All rows are made from the same 14 directions, up to rounding. Whole rows:
[[-0.63 -0.47  0.59  0.43 -0.30 -1.39  0.71  1.33 -0.48 -0.90  1.04 -1.35
   1.18 -0.02  0.10 -0.56  1.02  1.12  1.60  0.70 -0.25 -0.31 -1.22 -0.96
   0.07 -1.70 -1.55]
 [-1.32 -0.95 -0.27  1.16  0.36  0.11 -1.16 -0.09 -2.56 -0.88 -0.68  0.51
   1.18  0.61 -0.02  0.02 -1.02  0.80 -2.07  0.83  0.58  0.15  1.20 -3.53
  -0.73  0.96  0.92]
 [ 0.55  1.50 -1.68 -1.02  0.86  0.22  0.09  0.36  0.56 -1.26 -1.69  3.46
  -0.97 -0.06 -0.11  0.44 -0.97 -0.67  0.05  1.45  1.21  0.34  1.54 -0.62
  -0.90  3.00  2.31]
 [-1.21 -3.15 -1.37  0.65 -1.60 -0.81  0.20 -1.49 -1.94 -0.96  1.24 -2.12
   3.34 -0.63 -0.75 -0.82  1.17  0.59  1.84  2.88  0.19  0.70  0.95 -1.66
   0.98  0.61 -1.12]
 [ 0.83  1.53 -0.35 -0.89 -0.57 -2.44  1.03 -0.42 -1.34 -1.50  0.25 -1.10
   0.77 -1.73  0.58  1.67  2.17 -0.26 -0.25 -0.31 -0.01 -2.72  0.22 -0.50
  -0.26 -1.81 -0.01]
 [ 0.01  1.74  0.25 -0.65  1.11  0.33  0.74  1.79 -0.73 -1.58 -0.76 -0.11
  -1.24  1.35  0.75 -0.65  0.28  0.77  0.93 -0.38 -0.30 -0.86 -1.23 -1.31
   0.23 -1.18  0.43]
 [-2.95 -0.98  1.09  1.80 -0.80  0.62  0.78  0.99 -1.27  0.01 -0.16 -1.74
  -0.15  2.19 -1.14 -1.45  0.16  0.08  0.81 -0.32  0.41  2.34 -1.70 -0.88
   1.25 -0.01 -0.47]
 [-1.34  1.22  0.71  0.26 -0.65  0.26  0.78  0.22  1.51  0.51 -0.71 -0.94
  -2.02  1.68 -0.62 -1.05  1.09 -1.24 -0.34 -0.01 -1.01  0.02  0.18  0.75
   0.28 -0.63  1.01]
 [ 2.09 -0.98 -1.96 -0.15 -0.57  1.35  0.37  1.40 -0.92 -1.26  0.32  1.94
   2.84  0.20 -0.21 -0.02 -0.75  2.08  4.38  2.15 -0.69  1.15 -0.78 -0.75
   0.57  3.44 -1.27]
 [ 1.28  0.06 -0.48 -0.86  0.77  0.04  0.37  0.46 -0.87  0.01 -0.17 -0.96
  -0.75  0.68  1.13 -0.39 -0.20  0.05  0.93  0.80 -1.98 -1.11  0.62 -0.16
   0.68 -0.48  0.17]
 [-0.28 -2.44 -0.08  0.64  0.57 -1.68 -0.41 -1.06  2.49  0.95  0.92  0.79
   0.02 -0.72  0.80 -3.53  0.71  1.23  3.96  1.63  1.06 -0.73 -1.97 -0.63
  -2.03  0.00 -3.01]
 [ 0.78 -1.92  0.27  1.17 -0.08 -2.16 -0.45 -1.44  0.68  0.98  0.96  0.19
   1.52 -1.80 -0.20  1.72  0.12  0.96  2.30  0.86  0.30 -0.14 -1.32  0.80
  -0.11 -0.32 -1.61]
 [-2.26  0.93 -0.18 -0.28  0.57  1.08 -0.93 -0.79 -0.43 -2.52 -0.37 -0.51
   0.23  0.46 -1.34  1.30  0.20 -0.13 -3.56  0.42  2.29  1.04  1.79 -1.84
   1.00 -0.73  3.18]
 [ 0.68 -2.44  0.88  0.65 -0.32 -2.27 -0.46  1.86 -0.71  1.08  2.61 -0.97
   1.45 -2.01  0.48  0.35 -1.52 -0.13  0.20 -0.96 -0.42  1.40  0.15  0.90
  -0.88 -0.50 -1.05]
 [-0.21  0.35  0.24 -0.39 -0.76  3.12 -1.06 -1.44  1.72 -1.72  0.99 -1.79
   1.66  0.50 -1.61  1.12  1.44  1.60  0.26 -0.40 -0.09  0.52 -0.81  0.59
   2.15 -2.39  1.10]
 [-2.77 -0.26  1.65  0.57 -0.46  0.46  0.41 -0.43  2.63  1.88 -0.25 -2.31
  -4.60  1.80 -0.89 -2.86  0.28 -3.10  0.34 -2.30 -0.12  2.21 -0.65  2.63
   0.39 -1.19  2.48]]

The start of a row, then its end:
[-2.15 -2.18  1.82  2.52  0.78 -3.82  0.60  0.41 -2.30  1.67  0.41 -1.37
 -0.74 -0.61 -0.48  2.24 -1.54 -1.11 -0.35 -0.61  1.78  2.60 -1.24] => [ 0.54  1.03 -0.17 -0.48]
[-1.13  0.36  0.31  0.63  0.23 -0.13  1.24  2.02 -1.12  0.26 -0.62  0.19
 -0.71  1.66 -0.09 -0.80 -0.58 -0.24 -0.12  0.62  0.16  1.26 -0.34] => [-0.53  0.57  1.39 -0.95]
[-0.65 -2.23  0.30  0.52  1.45 -1.95 -0.20  0.67 -0.98  1.90  0.10 -0.03
 -0.89  0.04  1.53 -2.03 -1.77 -0.45 -0.79  1.57 -0.37 -0.04  1.24] => [-1.00 -1.19  0.27 -1.60]
[-0.76  0.60  0.52 -0.61  0.00 -0.07  0.56 -1.06  1.28 -1.04 -0.42 -2.08
  0.07  0.28 -0.75  1.78  1.52  0.40  1.27  1.94 -1.60 -0.85 -0.06] => [ 1.09  2.17 -4.23  1.11]
[-0.52 -0.39  0.16 -0.47  0.67  1.68 -0.62 -0.78  2.15  0.99  0.04 -1.14
 -1.96  1.73  0.25 -2.64  0.14 -0.41 -0.43  0.67 -1.03 -0.09  0.86] => [ 0.43  0.34 -0.61  0.39]
[ 0.60 -0.35  0.52  0.89  0.10  0.74 -0.62  1.80  0.28  0.60  0.93  0.80
 -0.50  0.75  0.09 -1.27 -1.16  0.42  0.55 -2.02  0.36  1.50 -1.33] => [-0.18 -0.91  2.08 -0.30]
[-1.25 -0.83  0.67  1.67 -0.33 -1.01  0.09 -0.52 -0.45  0.01  0.74 -1.38
  0.45  0.51 -0.96  0.61  0.83  0.39  0.39 -0.01  1.14  1.00 -1.24] => [-0.60  0.96  0.30 -0.58]
[ 0.54  0.30 -0.73  1.20 -1.01 -2.73  0.54  1.58 -1.43 -0.84  0.86 -0.67
 -0.06  0.68 -0.17  0.12  0.93 -0.79  0.36  0.82 -0.97 -0.26  1.50] => [-2.16 -0.88  3.06  1.67]
[ 0.76 -0.24  0.39  1.56  0.36 -2.42  1.09  2.11 -0.27  1.57  0.55  0.11
 -1.47  1.24  0.27 -0.10 -0.50 -0.52  1.56  0.56 -0.68  0.93 -0.66] => [ 0.21  0.03  3.06 -1.09]
[ 0.12  2.38 -0.18 -0.05 -0.56 -1.00  1.37  1.14 -2.16 -1.04 -1.47 -0.13
  0.00  0.81  0.12  1.80  0.93 -0.38 -1.26  0.71 -1.62 -1.77  1.03] => [-1.26  0.30 -0.19  0.90]
[-1.19 -1.43  0.96  0.62 -2.04 -0.59 -0.58 -0.51  0.40  0.58  1.31 -1.24
  1.94 -1.62 -0.40 -0.82  0.78 -0.16 -0.90 -1.13 -0.40 -0.24  0.09] => [ 0.30 -1.48 -2.33 -0.89]
[-1.25  0.27 -0.40  1.09 -1.08  0.91 -0.45 -1.08 -0.28 -0.90 -1.49  1.09
  0.87  0.66 -1.58  1.43  0.12  0.11 -0.13  0.90  0.05  0.70  0.47] => [-1.10  0.16  1.03  2.21]
[ 0.61 -1.05  0.68  1.71 -1.29 -1.12 -0.51  2.07  1.13 -0.48  2.17 -0.74
  1.43  0.23 -1.13  0.75  0.12  1.02  2.73  0.19 -1.60  1.54 -0.82] => [-0.10 -0.25  0.53  0.95]
[ 0.61  1.31  1.07 -1.20  2.02  2.75 -0.22  0.88  0.85  1.47 -0.84  1.66
 -0.67  0.71  1.46 -1.08 -1.40  1.44 -2.51 -1.07  0.39 -0.95 -1.26] => [ 0.89 -0.05 -1.56 -3.68]
[-0.60 -1.09 -0.75  0.52 -1.33 -0.13 -0.40 -1.88 -0.89 -1.07  1.88 -1.86
  1.99 -0.89 -1.14  0.15  1.74  0.01 -0.70 -0.70  2.44  0.82  0.08] => [-0.81  0.80  1.39 -0.27]
[-1.93  1.20  0.04  0.36 -0.86  2.28  0.75  1.25 -1.31 -1.08 -2.27  1.58
  0.63  1.81 -0.49 -1.38 -0.06  0.82  0.01  0.15 -0.10  0.23 -0.98] => [-1.87 -0.42  0.19 -0.37]
[ 0.17 -0.50 -0.15 -0.25 -0.47  0.82 -0.37 -1.32  0.94  0.08  0.26 -0.12
 -0.31 -0.63 -0.20 -0.82  0.42 -0.22  1.58 -1.54  0.71  0.29 -1.23] => [ 0.97 -0.20 -0.15  0.34]
[ 0.32  0.11  0.23 -0.77  0.66  1.23 -1.03  0.46 -0.35 -0.14  0.55  0.24
  0.94 -0.47  0.69 -0.25 -0.85  0.75 -2.93 -0.67  0.27 -0.51  0.95] => [-0.65 -0.57 -1.01 -0.75]
[ 1.30  0.06 -0.32  0.52 -0.34 -0.23 -0.22  1.40 -0.29 -0.16  0.19  0.21
  0.05  1.06  0.58 -0.91  0.02  0.69  1.46  0.53 -2.33 -0.98  0.24] => [-1.49 -1.05  1.15  0.45]
[-1.31 -3.77  0.42  2.28 -0.82 -1.54 -1.33  1.73 -0.78 -0.12  2.10  0.27
  2.47 -0.95 -0.97 -0.45 -2.01  0.74  1.47  0.45  0.80  3.45 -0.09] => [-1.48 -1.35  1.56  0.41]
[ 0.61 -1.66 -0.23  1.76 -1.48 -1.35 -0.73  1.23 -0.72  0.08  1.12  0.27
  0.85 -0.33 -0.76  0.52 -1.01 -0.45  1.87 -0.51 -1.14  1.80  0.43] => [-0.62 -1.20  2.71  2.27]
[-2.31  0.69  0.82  0.24 -0.18 -2.50  1.09  0.64  0.66 -0.95 -1.50  2.42
 -0.51 -2.21 -1.14  2.03 -0.63 -1.25  1.32 -0.55  2.67  1.70 -1.47] => [ 1.36 -1.07 -1.50  1.64]
[-0.65  2.01 -0.86  1.18 -1.08  1.44 -0.32 -0.40 -1.57 -2.19 -1.49  1.16
  1.07  1.84 -1.26  0.98  1.29  0.96 -1.37  0.22  0.54 -0.63  0.27] => [-3.47 -0.14  2.61  1.82]
[-0.89 -1.96 -0.47 -1.30 -2.31 -0.35 -0.32 -1.80 -0.55  1.31  0.02 -1.37
  0.50 -2.55  0.69 -2.25 -0.03 -2.84 -1.60 -0.88 -1.81 -1.03  3.13] => [ 1.27 -2.16 -2.29  1.16]
[-0.63 -1.48 -0.43 -1.76  0.72  0.67 -0.29  1.59  2.18 -0.23  1.35 -0.06
 -0.32 -0.41  0.38 -3.06 -1.31 -0.57  0.38  1.63  0.07  1.76  1.87] => [ 0.95 -0.52 -0.77  0.27]
[ 0.54 -1.48  0.14  0.46  0.10  2.91 -1.78  0.23  0.46  0.73  0.42  0.09
  0.94  1.04 -0.62  0.52 -2.19  0.88 -0.62  0.34 -1.76  1.92  1.02] => [0.43 0.93 0.51 1.20]
[-2.18  0.34  0.73  1.54 -1.61 -0.97 -0.25 -0.34 -0.08  0.44 -0.70  1.80
  0.90 -0.91 -0.90 -0.16  0.40 -0.63 -2.65 -1.20  1.91  0.07 -0.02] => [-1.08 -2.52  0.77 -0.45]
[ 0.11  2.94 -0.06 -1.62 -0.61  3.95 -0.06 -0.47 -1.95 -2.08 -2.69  0.84
  1.17  0.10 -0.34  2.70 -0.15  0.72 -2.05 -1.92 -1.09 -1.31 -0.14] => [-0.03  1.10 -3.02  2.10]
[ 1.73  0.08 -0.76 -3.68  1.14  2.42 -0.22  0.16 -0.16 -0.63  1.65  0.68
  2.39 -3.16  1.40 -0.32 -1.04  0.86 -2.57 -1.56  2.66 -0.08  0.32] => [ 2.06  0.43 -1.81 -3.55]
[-2.18 -0.35  0.69 -0.31 -0.58  0.74  0.03 -0.38  1.21 -0.11 -0.86 -1.54
 -1.38  1.26  0.58 -4.19  1.31 -0.20  1.17  0.27 -1.85 -1.62 -0.27] => [-1.07 -1.37 -3.60  0.42]
[ 2.52  0.06  0.24 -0.91  1.46  1.72  0.03 -0.47 -1.81  1.54 -0.39 -0.51
 -1.04  0.36  2.45 -1.23 -0.61  1.12  0.99 -2.80 -0.95 -2.13 -2.59] => [ 0.50  0.42 -0.84 -3.05]
[ 3.15  0.83 -1.58 -2.46  1.69  1.78 -0.22 -0.81 -1.79 -0.10 -0.74  1.30
 -0.97 -0.86  2.45 -1.02 -0.91  0.20  0.15 -2.15  0.53 -2.08 -0.38] => [-0.05 -0.44  1.11 -0.85]
[-4.02 -2.78 -0.66  0.19  0.08  1.58 -1.21 -3.62  2.15 -0.25 -0.74 -0.24
 -0.06  0.31 -1.57 -2.66  0.10 -0.53  0.09  2.76  2.52  2.12  1.18] => [-0.55  0.41 -0.55  1.26]
[ 0.69  0.19  0.33  0.02 -0.40 -0.29  1.25  1.39 -0.21  0.72  0.29 -1.06
 -0.31  1.02  0.79 -1.50  0.79  0.37  1.93  0.17 -1.92 -0.93 -1.15] => [ 0.32  0.22 -0.40 -2.16]
[-0.02 -1.37 -0.13 -0.50  0.95 -2.47  1.61  2.30 -0.89  1.13  0.13  2.56
 -0.43 -2.69  0.06  1.47 -3.35 -1.92  1.61 -0.43  2.92  4.07 -0.64] => [ 3.33  0.13  2.24 -0.92]
[-0.89 -0.90  0.45  0.31 -0.62 -0.82 -0.64 -1.08  1.66  1.05  1.22  0.15
 -0.26 -1.77 -0.81 -0.10 -0.14 -1.54 -1.53 -1.65  2.36  1.60  0.32] => [ 1.75 -0.90  0.57  0.29]
[-1.06 -1.57  0.80  1.64  0.04  1.17 -1.10  0.61 -0.97  0.63 -1.69  2.84
  1.45 -0.01 -0.35  0.62 -2.78  1.51  1.01 -0.04 -0.32  1.46 -1.48] => [-0.92 -1.19 -0.16 -0.13]
[ 1.27  0.08  0.51  0.87 -0.65  2.94 -0.96  1.74 -0.98  0.48  0.49  1.08
  2.79  0.81 -0.68  2.00 -1.77  1.98 -1.81 -0.74 -1.30  1.36 -0.20] => [ 0.06  0.83  1.27 -1.29]
[-1.72  0.12  0.30  1.25  1.31 -1.16 -0.02 -1.63  1.58  0.87 -1.99  0.88
 -1.58  1.77 -0.23 -0.15  0.55  0.34 -0.15  3.66 -0.14 -1.18  0.44] => [-1.35  0.01 -0.14 -0.25]
[ 1.60  0.34  0.37 -0.46  1.00 -0.60 -0.16  0.69  0.57  0.87  1.19 -0.62
 -0.09 -0.18  0.70  1.05 -0.30  0.28 -1.56  0.38 -0.79 -0.67  0.86] => [ 0.91  0.59 -0.35 -1.18]
[-1.18 -0.20  0.65  0.35  1.24  0.11 -0.71 -0.50  0.86  0.23  0.14  0.08
 -0.10  0.33 -0.26  0.26 -0.35  0.57 -2.21  0.88  1.46  0.42  0.33] => [-0.46  0.39 -0.68 -0.68]
[-4.24  0.76  2.98  1.31  1.10  0.51  0.49  1.75 -1.43  0.40 -2.68 -0.80
 -1.73  2.14 -0.89  2.02 -2.12 -0.48 -3.01 -0.11 -0.86  1.88 -0.38] => [ 0.07  1.67 -4.60  1.85]
[ 0.01  1.41 -0.28  0.27 -0.14  1.37  0.41 -0.52 -0.84  0.05 -1.65  2.03
  0.30  0.21 -0.96  2.46 -0.64 -0.09 -1.16 -0.60  1.38  0.98 -0.55] => [0.72 1.05 1.98 0.08]
[ 1.94 -1.40 -0.96  0.14 -0.77 -1.35  0.08  0.54  1.41  0.99  1.77  0.52
  2.23 -1.00 -0.32  0.98 -0.16  0.39  1.17  3.19 -1.47  0.43  1.80] => [ 1.23  0.14  2.15 -1.64]
[-0.64  0.51  0.08 -1.74 -0.29 -0.57  0.57  0.73 -0.33 -0.68 -0.84  0.09
  0.04 -1.62  0.58  0.18 -0.49 -1.19 -0.82  0.18 -1.09 -0.79  1.60] => [ 0.86 -0.85 -3.32  1.35]
[-0.07  0.61  0.06  1.74 -3.23  0.58  0.84  1.61 -1.04  0.29 -1.12  1.59
  0.86  0.77 -1.01 -0.47  0.24 -0.38  2.34 -1.84 -1.83  0.67 -1.51] => [-0.27 -1.67  2.54  0.59]
[-0.55  1.88 -0.75 -0.46 -1.44 -3.55  2.11 -0.79 -1.31 -1.13 -1.41  0.81
 -0.09 -2.43 -0.62  2.84  1.64 -2.39  0.12 -0.09  1.39 -0.95  0.60] => [ 0.86 -0.50  0.15  1.57]
[ 0.24 -0.16  0.91  1.71 -1.30 -0.18 -0.05  0.40 -0.49  0.47  1.26 -1.99
  0.85  1.14 -0.54  0.30  1.26  0.79  0.23 -1.00 -1.32 -0.20 -1.15] => [-0.54  0.53  0.20 -0.92]
[-3.70 -0.24 -0.61 -0.83 -0.69  0.53  2.07  0.82  0.98 -0.93 -0.52 -0.01
 -0.07  1.07 -0.59 -4.73  1.43 -0.61  0.93  2.52  2.30  1.38 -0.08] => [-0.58 -0.03  0.21 -2.42]
[ 1.33 -0.53 -1.51  0.03 -1.77  2.25 -0.57 -0.88 -0.79 -0.67  1.01 -0.10
  2.89  0.11 -0.69 -0.20  0.84  1.07  0.11  0.15 -0.25  0.12  0.57] => [-0.82  0.49  2.72 -0.82]
[-0.51 -1.43 -1.10  1.93  2.65 -2.09 -0.72 -2.39 -2.80  2.30 -3.71  3.32
 -2.57  1.09  1.26  0.40 -2.72 -0.92 -1.13  2.66  0.86 -0.73  1.61] => [-2.99 -1.26  4.56  0.75]
[-0.97 -0.62 -0.68 -0.48 -0.19 -1.21  1.87 -1.30 -1.02  1.25 -1.13 -0.15
  0.28 -0.21  1.11 -2.31  1.35 -0.31  0.53  2.31  0.33 -1.95 -0.07] => [-0.26 -0.16 -0.17 -4.31]
[ 1.65  0.39 -0.66 -0.71  0.26 -0.02  0.14  1.48  0.99 -0.07 -0.87  2.94
  0.30 -0.47  0.92 -0.66 -0.95  0.88  2.56  1.22 -1.48 -0.99 -0.25] => [-0.05 -1.84  0.54 -0.50]
[-1.71  0.30 -0.37 -0.26 -0.82  0.27 -0.09 -0.24  1.69 -1.06 -1.04  2.11
  1.88 -0.48 -0.58 -1.09  0.80  0.94 -0.35  2.81  0.30 -0.98  0.92] => [-1.36 -1.76 -1.15 -0.78]
[ 1.13  1.12  0.82 -0.21  1.26 -0.92  0.10  0.16  1.09 -0.42  2.46 -0.90
  0.36 -0.83  0.23  0.93  1.54  1.43 -0.98 -1.76  3.17 -0.45 -2.36] => [ 0.56  0.87 -0.35 -3.19]
[-1.82 -1.45  0.68  0.30  1.63 -2.28 -0.53 -1.23  2.69 -1.41  2.18 -2.18
  0.10 -0.72 -1.16  0.95  1.24  0.85  1.04  2.45  2.77  1.34 -0.50] => [ 0.15  1.76 -2.59  0.28]
[-0.25  2.11 -0.34 -1.01 -0.78  2.68  0.07 -2.63 -0.74 -1.14 -2.32 -0.20
  1.51  0.10 -1.00  3.46  1.15  0.50 -2.28  0.71 -1.09 -1.76  0.92] => [ 0.48  2.18 -2.72  1.16]
[-0.75 -0.76 -1.10 -0.86  1.01  0.53 -0.79 -1.73 -1.74 -1.82  0.35 -1.50
  1.23 -0.23  0.01  0.49  0.28  0.50 -2.20  1.61  1.49 -0.24  1.99] => [-2.04  1.42 -0.61  0.81]
[-0.64 -1.10  0.47  0.53 -0.63  0.96  0.64 -1.86 -0.89  0.58  0.35 -2.13
  1.74  0.09 -0.66  0.90  1.16  1.09  0.94  0.10  0.40  0.30 -2.03] => [ 1.08  2.64 -1.53 -2.95]
[-1.02  1.50  0.13 -1.42  0.10 -2.25  1.75  3.56 -1.09 -2.34  0.65 -0.62
  1.53 -0.63  0.62 -0.10  0.84  0.33 -1.65  2.35 -0.25 -1.09  1.72] => [-1.50 -0.43 -2.63 -1.18]
[-0.14 -0.20  0.54 -0.57 -0.74 -0.83  0.78 -1.43  4.30  2.13  1.74  0.26
 -0.94 -2.05 -0.60 -1.42  1.44 -1.52  0.62 -1.63  3.03  1.06 -1.66] => [ 4.38 -0.43  0.38 -3.04]
[ 2.00  0.82  0.56  1.46 -0.62  0.76 -0.76 -1.78  1.22  2.40 -1.52  1.28
 -0.96  1.05  0.32  0.77  0.48  0.65  1.09 -1.01 -2.85 -2.52 -1.45] => [ 0.52 -1.00  0.69 -0.44]
[-0.10 -0.14  0.27 -0.03  0.20 -2.25  0.61  1.48 -1.66 -0.96  0.38 -1.77
 -0.41  0.03  0.92 -0.33  0.39 -0.18  0.97  0.37 -1.53 -1.10  0.35] => [-1.42 -0.38 -1.79  0.92]
[ 1.43 -2.57 -0.79 -1.04  2.28  1.85 -1.59  1.04 -0.57 -1.69  2.24 -1.42
  0.48  0.51  1.10 -2.07 -1.71  2.22  3.08  0.17  0.25  1.56 -0.84] => [-1.41  1.16 -0.19  0.41]
[ 1.91  0.17 -1.26 -1.82  2.21  2.87 -0.54 -2.08 -0.66 -0.02 -2.28  2.42
  0.34 -0.20  1.62  0.13 -1.21  2.06  1.27  0.96  0.08 -2.04 -1.10] => [-0.21  0.64 -0.65 -1.88]
[-1.59 -1.68 -0.77  0.13  0.27  0.43 -0.94 -0.71 -1.96 -1.63  0.34  0.56
  2.17 -1.27 -0.86  0.81 -1.25  0.38 -1.41  0.33  3.22  2.28  0.77] => [-1.56  0.37  0.95  0.80]
[-2.17  0.03  0.95 -0.93 -1.13  0.22  1.73  2.37 -1.93  0.14 -0.05 -0.53
  2.00 -1.09 -0.04 -0.20 -0.74 -0.67 -2.70 -0.24  0.31  1.19  0.58] => [ 1.22  0.37 -2.63 -2.66]
[ 1.12  0.43 -1.04 -0.34 -1.33  2.08  0.33  0.74 -0.96 -0.38  0.38  1.39
  3.50 -0.35 -0.89  1.66 -0.33  1.10 -1.33  0.89  0.17  0.96  0.80] => [ 0.42  1.05  2.41 -2.07]
[ 0.94  0.97  0.25 -0.04  0.11 -0.10 -0.56 -1.71  0.62 -0.53 -2.10  0.26
 -0.59  0.07  0.42  1.78  0.75  0.89  2.38  0.65 -3.23 -3.16 -0.67] => [-0.39 -0.41 -3.49  2.36]
[ 0.96 -0.71 -1.04 -1.83  0.13  1.63 -1.11  1.90 -1.71 -3.28  0.65 -0.11
  0.88 -1.48 -0.42  1.82 -2.70 -0.41  1.66 -1.54 -0.58  2.87  1.31] => [ 0.31  0.71 -0.94  5.97]
[ 1.96  1.18  0.08  0.13  0.02 -0.22  0.40  0.92  0.50  0.97 -0.66  0.16
 -0.36  1.25  0.44  1.48  0.01  0.39  0.38  1.77 -3.78 -1.69  0.97] => [ 0.52  0.47 -0.01  0.01]
[-0.12 -0.50  0.43  0.06  0.55 -1.64 -0.46 -0.72  1.10  0.56  0.28  0.26
  0.01 -1.17  0.42  0.22  0.11  0.07 -0.48  0.77  0.22 -1.03  0.37] => [ 0.09 -1.01 -1.43 -0.57]
[-2.62 -0.38  1.41  1.67  0.27 -1.78 -0.43  0.51  1.81 -0.64  0.16  0.52
  0.11  0.00 -1.41  0.79  0.08  0.55  0.05  1.16  1.59  1.41 -0.79] => [-0.76 -0.59 -1.40  0.80]
